All groups share one centre, and each spreads out both ways along 10 directions, with some noise.
In the rows, 100 means zero.
Known rows, each followed by its group:
100 112 90 124 103 94 118 81 103 91 117 109 75 107 103 101 102 87
(0)
127 102 103 89 97 99 98 96 93 110 108 115 108 105 103 94 105 95
(1)
111 113 112 108 97 80 105 96 104 98 104 110 100 101 90 103 96 94
(1)
96 104 100 105 102 93 97 99 106 105 94 103 99 108 102 100 103 108
(3)
114 122 105 120 94 73 125 96 119 87 95 94 90 103 86 91 118 114
(3)
104 91 122 90 103 100 114 111 98 108 98 108 117 90 84 110 92 74
(3)
94 102 115 101 99 92 98 105 97 85 100 97 91 96 97 114 88 97
(4)
115 90 95 106 66 79 88 107 94 100 81 104 122 104 95 98 91 86
(0)
96 98 105 100 110 96 122 107 120 110 89 109 103 92 92 108 100 87
(2)
124 88 104 90 75 101 85 97 68 107 118 105 122 106 94 84 94 86
(1)
118 110 95 107 84 87 98 94 105 97 101 104 116 87 87 106 94 87
(4)
116 106 96 102 102 82 90 106 101 116 84 104 114 108 99 100 116 103
(2)
109 104 115 98 83 95 116 93 106 102 112 111 107 92 89 113 99 101
(0)
104 101 110 107 112 88 87 114 78 89 86 87 94 107 101 119 111 89
(0)
101 106 96 107 108 90 106 95 102 114 104 117 85 115 115 111 108 99
(4)
85 103 113 115 107 83 66 105 86 94 83 86 114 118 84 81 93 102
(0)
103 100 96 101 98 87 96 103 100 114 98 112 105 106 105 101 99 96
(4)
125 115 98 83 93 92 99 105 119 95 96 118 95 76 107 118 78 96
(4)
108 96 107 97 91 92 91 108 94 91 87 104 99 104 102 99 87 85
(0)
95 91 112 101 107 107 109 93 92 111 107 114 100 118 101 101 108 84
(1)
118 108 106 85 111 98 91 105 98 104 100 110 99 97 109 111 99 100
(2)
114 114 111 104 127 89 82 108 78 92 99 87 108 93 85 103 100 80
(3)
135 126 113 93 137 91 111 99 122 105 79 125 81 112 116 125 130 97
(0)
84 97 112 115 120 101 80 103 60 84 102 75 87 121 100 102 116 97
(1)
113 103 83 98 66 86 93 93 117 112 100 127 113 93 105 104 74 96
(4)
115 103 84 103 92 96 85 87 98 115 104 126 100 116 114 89 92 89
(2)
96 110 99 120 112 86 105 99 108 103 87 99 100 109 91 99 111 95
(3)
129 122 88 82 98 96 86 99 118 93 102 113 93 84 111 90 79 112
(3)
88 92 75 115 81 86 103 98 88 113 119 103 95 105 106 79 85 95
(2)
98 101 128 96 86 92 83 98 75 102 122 98 124 95 75 103 82 97
(1)
125 89 104 83 78 100 112 105 88 94 114 111 98 88 105 102 84 78
(1)
80 111 77 128 107 74 73 107 80 99 94 77 88 114 110 103 105 115
(4)
59 98 92 108 107 108 99 92 105 117 118 109 87 106 113 115 88 114
(1)
103 92 79 98 108 117 105 98 98 89 102 97 76 103 121 84 100 92
(0)
74 91 127 103 108 93 121 105 90 127 116 108 107 108 91 125 107 97
(1)
85 93 85 114 102 103 97 104 87 89 96 80 93 99 102 105 103 92
(3)
104 95 98 94 117 90 103 112 83 137 104 103 104 122 112 91 130 114
(3)
89 101 125 109 120 93 120 104 94 95 101 101 80 110 100 124 111 89
(1)
108 102 106 92 105 102 112 101 107 98 101 119 84 98 112 112 92 89
(0)
113 112 101 117 78 76 107 91 110 94 94 99 105 108 88 86 112 112
(0)
123 106 114 87 113 92 114 112 102 107 100 104 110 82 85 101 100 86
(3)
114 104 91 98 115 85 112 115 121 97 74 117 76 96 117 105 89 76
(4)
94 98 107 88 100 105 102 103 117 97 87 105 92 106 109 89 97 117
(4)
84 88 87 108 87 100 119 96 121 114 85 108 95 116 114 96 118 118
(3)
93 80 99 96 96 91 113 120 73 120 109 84 108 104 99 96 119 107
(3)
89 85 80 110 74 82 104 112 107 106 85 106 105 95 102 97 76 81
(4)
94 90 95 103 92 93 111 98 99 122 103 113 103 110 105 103 104 95
(4)
147 94 83 79 82 82 91 123 57 112 117 88 106 90 118 109 119 106
(2)
133 101 84 90 91 96 98 109 98 95 92 98 98 93 110 89 104 98
(1)
89 105 122 119 86 91 105 83 97 79 101 102 79 132 103 95 112 120
(2)
110 125 118 97 121 84 116 106 114 99 104 103 95 82 88 120 103 104
(1)
97 91 124 84 95 89 137 118 119 113 95 104 113 83 83 98 96 104
(2)
131 117 116 67 100 114 109 95 120 110 110 114 117 73 94 134 114 120
(4)
86 80 106 96 94 99 91 106 95 128 92 114 129 112 92 94 91 86
(3)
78 114 115 109 122 97 110 91 97 116 124 104 90 106 100 137 120 117
(0)
138 109 126 81 132 103 106 120 92 75 82 85 94 84 92 109 115 80
(0)
102 123 89 127 111 71 96 97 103 93 101 95 92 96 89 95 93 91
(3)
88 108 131 108 92 85 105 91 123 96 85 117 101 120 89 98 98 114
(2)
84 96 95 120 81 85 96 94 90 102 108 104 96 114 100 96 88 95
(2)
107 99 81 103 85 77 103 115 107 96 80 95 88 98 117 107 103 111
(1)
86 110 128 109 108 79 103 114 113 84 73 82 108 90 75 117 103 107
(2)
112 113 95 96 103 95 97 100 91 99 119 99 92 92 105 109 102 108
(4)
120 106 115 86 97 90 90 104 102 104 91 122 104 97 107 132 94 91
(2)
84 124 88 129 127 74 107 84 113 129 113 142 70 122 121 134 94 82
(0)
82 94 97 104 100 86 89 110 71 111 118 92 91 107 109 115 98 107
(2)

New rows. What belongs after each?
70 91 89 108 88 85 109 112 102 109 102 85 99 95 100 105 98 123
(3)
101 112 107 98 109 97 100 92 112 119 98 117 103 107 107 136 121 114
(4)
97 109 91 117 114 77 78 106 72 109 105 84 102 114 98 87 109 106
(3)
98 108 76 101 113 96 125 103 106 117 121 94 90 85 108 104 117 116
(0)
113 98 93 108 81 70 105 116 97 89 81 93 92 102 106 102 105 100
(1)
72 99 124 119 83 94 86 92 101 89 87 88 119 108 77 119 102 110
(4)
107 122 83 96 112 106 64 98 115 78 88 87 92 88 106 87 84 120
(1)
121 106 108 102 94 80 104 107 89 86 99 100 88 102 103 109 103 93
(1)
128 104 117 93 77 91 100 102 109 67 86 111 97 88 93 92 70 80
(1)
118 103 122 84 90 88 119 112 92 97 109 89 100 97 96 97 122 130
(3)
96 83 109 101 91 108 132 101 103 103 100 98 109 94 87 105 112 84
(4)
101 102 93 100 116 98 86 107 93 121 89 91 115 109 102 111 131 115
(0)
84 74 76 118 94 107 113 110 72 94 104 72 93 97 102 100 110 78
(3)
129 99 113 75 98 105 103 114 91 91 102 89 113 76 90 97 99 99
(3)
93 99 95 101 115 90 93 111 103 113 84 102 93 118 114 92 109 110
(4)
120 93 124 106 72 97 98 81 105 77 85 135 93 128 101 84 78 65
(1)
112 102 99 110 84 88 102 101 94 76 87 83 88 111 104 94 121 112
(0)
99 111 91 107 103 84 82 100 91 96 108 101 81 112 114 88 89 110
(4)
122 120 102 102 113 92 108 98 128 85 80 107 92 94 97 92 97 93
(1)
62 102 93 123 102 107 71 88 107 76 90 84 93 105 92 80 72 103
(1)
107 118 95 109 104 76 91 103 104 101 93 97 99 103 100 102 107 116
(1)
113 98 83 89 92 73 132 128 102 112 114 89 94 74 101 79 97 115
(2)
78 98 100 88 108 112 101 104 105 109 112 100 95 88 107 116 87 111
(1)
100 113 81 101 110 95 105 93 101 139 127 110 112 99 101 101 111 116
(1)
96 98 96 114 88 94 121 93 106 96 105 109 89 99 101 113 96 85
(4)
112 112 119 95 120 98 95 93 106 113 93 117 104 122 100 95 119 108
(4)
81 100 128 108 103 101 110 87 100 111 120 118 111 105 77 104 85 85
(1)
76 101 91 105 112 98 107 102 111 115 105 100 95 95 105 109 99 111
(1)
86 101 122 99 67 98 96 77 114 110 113 135 108 116 100 122 82 111
(4)
111 122 108 95 119 93 94 101 108 93 98 106 89 94 101 112 95 102
(3)
74 105 102 102 109 77 96 114 106 128 99 99 107 100 97 108 99 128
(3)
102 96 92 91 93 103 109 106 102 98 106 91 100 88 100 87 96 108
(0)
110 103 104 107 94 88 118 100 96 96 106 99 90 106 98 96 114 100
(3)
100 98 91 99 102 99 100 103 102 111 99 106 100 100 107 100 100 99
(0)
118 112 99 90 90 103 101 83 112 111 113 119 107 101 102 100 105 113
(4)
90 99 82 103 105 91 97 105 93 116 113 108 87 102 116 104 90 97
(3)
92 93 82 102 99 98 110 102 112 119 86 98 97 118 115 90 129 128
(3)
96 87 89 103 83 81 101 110 110 108 84 120 95 104 111 92 70 77
(4)
110 112 108 110 102 90 95 102 114 72 75 92 101 94 84 90 89 86
(4)
128 136 101 83 104 101 85 81 128 95 104 120 91 94 112 115 103 135
(4)
95 117 102 119 99 76 106 103 106 84 96 81 98 92 84 100 104 113
(3)
93 103 121 94 98 120 122 76 113 85 122 125 70 110 112 115 96 104
(0)
93 92 85 103 98 97 93 108 88 115 104 91 114 92 96 99 95 93
(0)
103 101 135 94 98 105 101 95 108 87 89 105 113 104 79 92 97 96
(4)
112 116 81 109 111 111 52 84 110 85 74 106 102 111 108 86 87 89
(3)
99 104 115 117 95 106 120 73 114 102 102 120 100 122 93 100 118 95
(4)
117 108 114 80 110 102 101 106 114 110 89 101 119 95 90 93 117 121
(0)
97 101 110 87 115 94 76 114 84 116 102 107 107 95 108 138 92 92
(2)
117 113 107 105 104 88 95 91 96 106 107 114 106 106 95 105 102 89
(4)
110 100 98 104 98 86 119 109 112 97 86 105 92 98 103 102 104 91
(1)
85 108 115 100 110 94 108 106 111 94 94 96 89 96 100 124 106 117
(3)
108 107 106 100 123 108 97 95 98 100 96 103 95 108 103 107 116 95
(0)
92 91 101 109 94 102 120 102 115 96 81 93 108 95 90 109 113 93
(4)
83 90 124 110 90 107 87 97 79 79 98 81 114 103 79 107 92 88
(2)
99 106 100 110 109 94 95 100 99 95 90 90 96 109 96 88 110 104
(4)
91 100 111 107 81 85 89 100 99 88 88 92 96 118 102 91 105 126
(0)
80 102 109 96 88 79 64 115 93 112 95 83 135 93 79 87 81 129
(3)
87 79 106 108 86 107 88 99 93 93 82 98 112 117 92 78 90 85
(1)
115 110 126 103 83 77 99 109 76 70 117 78 108 78 68 96 82 94
(3)
109 105 108 109 76 88 114 88 109 84 103 113 88 106 100 95 92 98
(0)
92 88 98 95 114 112 99 106 68 113 121 86 103 103 102 105 114 100
(1)
126 118 107 114 117 84 108 98 104 91 92 98 101 98 83 91 114 81
(3)
132 99 112 81 98 107 119 106 100 98 104 98 119 73 83 112 109 84
(0)
109 96 84 101 95 84 101 119 90 95 91 85 97 91 105 95 103 97
(0)
97 104 76 114 78 98 105 92 117 94 96 88 105 85 96 106 106 116
(4)
112 94 111 81 103 108 109 106 92 104 108 112 91 103 114 111 105 97
(3)
115 101 100 91 107 75 83 119 94 119 86 121 106 107 107 91 81 79
(4)
98 114 99 110 123 93 86 98 103 101 95 108 92 102 103 111 92 86
(3)
102 92 75 107 120 84 97 124 83 126 88 87 106 108 107 84 121 93
(4)
75 100 75 110 112 79 106 127 87 95 114 66 80 82 102 74 82 112
(0)
104 123 97 122 95 68 109 86 135 105 86 126 92 115 100 97 96 103
(1)
94 107 98 110 106 89 97 101 100 101 99 97 94 103 99 104 101 101
(3)
102 98 122 90 124 106 127 113 117 107 81 97 110 90 85 112 122 95
(2)
86 88 86 108 98 106 85 98 76 99 111 102 87 109 116 107 85 81
(3)
117 93 108 90 94 101 125 109 109 99 91 96 108 90 90 96 115 99
(3)
105 105 112 93 100 106 108 103 99 77 106 81 99 77 88 109 102 108
(4)
115 106 59 107 106 89 103 100 112 123 92 111 90 113 124 76 115 106
(4)
88 102 74 93 134 86 100 125 102 133 95 105 78 101 135 123 110 114
(0)
110 122 84 110 111 82 57 94 87 101 106 106 102 104 101 84 74 91
(3)
84 103 94 104 114 105 135 96 114 98 120 102 67 102 110 77 97 110
(2)
110 116 113 97 105 93 92 96 104 94 103 110 96 100 100 114 96 104
(4)
96 108 94 124 83 78 106 91 117 101 82 96 104 122 93 77 122 126
(3)
109 104 109 124 104 86 126 99 91 84 103 96 91 99 83 106 107 64
(3)
91 101 129 95 105 84 138 119 113 88 97 91 83 83 91 128 104 111
(2)
109 107 106 98 102 97 82 100 98 96 89 93 110 106 96 90 108 112
(3)
106 115 73 117 111 105 111 81 116 114 113 109 102 101 95 73 104 94
(0)
114 99 98 91 101 96 113 111 92 99 113 100 95 81 100 107 93 85
(4)
